The groups are shells around one centre, one inside the other: the same stretched ball of 6 dimensions in 7 sizes.
In the rows, zero is written as 128.
Known rows, each followed by its group:
[152 151 118  90 124  94 210 184 121  73 159] => disos
[156 129 136 126 133 113 183 151 122  87 128] => fesag
[118 130 139 126 141 144 176 181 129  78 195] => pigo
[122 112 164 150 140 153 104 179 140 109 119] => disos
[175 170 110  75 115  67 188 190 124  74 137] => tarid
[133 119 153 147 142 134 156 167 129 104 137] => rarun
[144 111 164 162 152 165 101 148 130  86 105] => pigo
[115 113 157 140 147 177 121 177 132  73 149] => tarid
[145 119 160 153 149 141 128 163 127  97 107] => Sopa
[124 131 130 117 115 102 189 179 140 120 180] => disos
[122 116 137 141 133 129 205 149 131 105 194] => disos
[153 139 131 119 121  94 169 166 134 107 142] => dak
[135 118 159 163 153 148 136 158 129  99 143] => Sopa
[123 127 152 154 154 142 166 176 126  97 183] => dak
[149 122 159 151 149 143 117 164 127  92 101] => rarun
[121 128 145 126 137 138 158 189 132  89 164] => rarun
[146 138 138 110 126 117 138 185 134  89 122] => Sopa
[122 146 134 117 141 119 191 204 126  86 203] => pigo
[133 124 154 156 152 138 156 167 126 100 155] => rarun
[140 130 147 133 132 134 110 173 140  96 134] => fesag
[150 158 141 107 141 120 115 214 129  70 132] => tarid
[125 145 128 101 132 129 175 197 130  68 195] => disos
[128 122 156 151 159 163 142 169 124  74 158] => dak
[155 140 153 122 155 159  98 187 120  43 100] => tarid
[103 117 160 153 156 175 136 187 132  85 185] => disos
[149 155 116  88 117  94 181 187 132  80 173] => pigo
[158 131 146 125 143 138 134 164 122  66 103] => dak
[137 135 156 138 149 145 105 192 132  84 130] => Sopa
[123 139 132 127 131 104 205 185 132 112 208] => fesag
[143 136 124 110 118 107 181 162 135  93 169] => pigo
[153 156 138 108 147 121 148 202 119  60 141] => Sopa
[125 121 147 138 136 130 168 174 132 105 154] => Sopa
[173 157 136 115 150 112 157 180 113  56 122] => tarid
[135 130 155 139 156 160 119 183 126  67 140] => rarun
[133 150 138 111 144 135 144 205 128  64 173] => pigo
[144 130 168 153 166 160  94 187 123  73 107] => fesag
[152 157 135  97 144 130 136 205 121  45 137] => fesag
[124 125 139 134 129 128 164 167 139 106 184] => dak
[127 135 143 122 141 145 136 191 133  74 166] => Sopa
[162 128 133 128 123 101 177 141 129 103 120] => tarid
[161 137 141 128 146 132 150 159 119  65 126] => fesag
[110 128 141 136 137 124 198 186 132 110 208] => fesag
[148 149 144 117 149 133 131 200 122  62 135] => rarun
[131 149 144 122 144 127 136 210 132  84 173] => tarid
[129 117 152 156 142 132 164 158 132 114 156] => rarun
[144 139 135 118 125  98 171 181 133 108 146] => dak
[113 126 141 136 131 124 177 180 139 116 198] => pigo
[149 133 147 135 136 126 121 169 135  96 126] => dak
[124 111 157 163 147 159 127 153 136 101 159] => disos

New rows. What belongs after each?
[119 121 134 133 130 132 193 159 134  99 202] => disos
[119 106 168 175 161 180 119 155 131  92 157] => tarid
[116 132 141 126 137 127 182 193 131  97 187] => dak
[145 141 142 135 149 125 162 176 123  82 161] => Sopa
[146 127 160 154 163 151 132 169 119  76 123] => dak
[129 127 134 123 118 112 170 169 141 114 170] => dak
[128 114 145 156 132 122 178 145 137 126 173] => disos
[153 135 154 140 146 129 113 177 129  91 109] => dak
[146 137 146 123 150 144 144 183 119  58 131] => Sopa
[121 113 153 140 134 145 142 172 136 104 139] => pigo
[131 137 149 125 154 150 146 198 121  63 152] => dak
[148 144 144 115 154 141 152 194 113  49 130] => tarid
[137 113 149 153 134 126 163 146 133 118 142] => dak
[147 111 164 152 147 157 103 155 128  87  78] => disos
[142 121 163 157 155 157 105 166 128  85 115] => rarun
[134 131 141 141 137 111 183 172 130 114 171] => dak
[135 115 166 172 160 153 129 160 126 101 133] => pigo
[125 136 151 132 152 152 129 199 129  74 163] => Sopa
[114 108 165 160 145 159 117 174 139 111 143] => dak
[150 153 130  97 128 106 156 199 128  76 140] => rarun
[144 145 135 124 142 108 188 184 122  89 168] => rarun
[164 155 136 106 144 124 132 189 120  52 121] => pigo
[164 150 142 113 137 116 114 189 128  74 104] => pigo
[121 106 166 159 144 167  97 167 140 104 125] => dak
[137 142 131 125 140 108 211 176 122  90 193] => dak
[137 127 149 130 131 132 118 179 139 100 123] => Sopa
[151 143 138 126 148 122 179 175 117  71 155] => Sopa
[132 126 140 117 125 133 140 177 138  90 139] => dak
[142 150 128 112 125  96 171 188 135 101 177] => fesag
[166 130 156 140 152 140 111 164 120  72  75] => disos
[125 143 135 120 143 124 192 193 124  81 199] => Sopa
[133 124 152 144 154 153 155 169 122  75 152] => rarun
[144 154 122  90 128 107 189 197 124  66 170] => dak
[114 104 161 167 144 145 162 160 134 124 159] => disos
[153 151 138 110 145 128 141 193 121  57 138] => rarun
[133 138 135 112 136 137 160 184 129  67 171] => dak
[146 124 144 133 139 130 167 158 124  85 129] => Sopa
[102 112 158 151 151 164 158 183 131  95 182] => disos
[149 142 130 105 128 121 154 175 130  71 145] => Sopa
[130 131 152 145 155 138 165 184 122  88 162] => Sopa
[120 108 160 163 143 150 139 160 136 115 148] => rarun
[129 142 142 114 143 141 142 202 129  67 165] => Sopa
[130 123 148 134 138 151 126 172 135  83 148] => rarun
[109 119 142 135 125 127 169 178 143 122 189] => disos
[119 136 132 115 129 115 200 191 131  98 195] => pigo
[135 148 121 104 119  86 212 189 132 105 192] => pigo
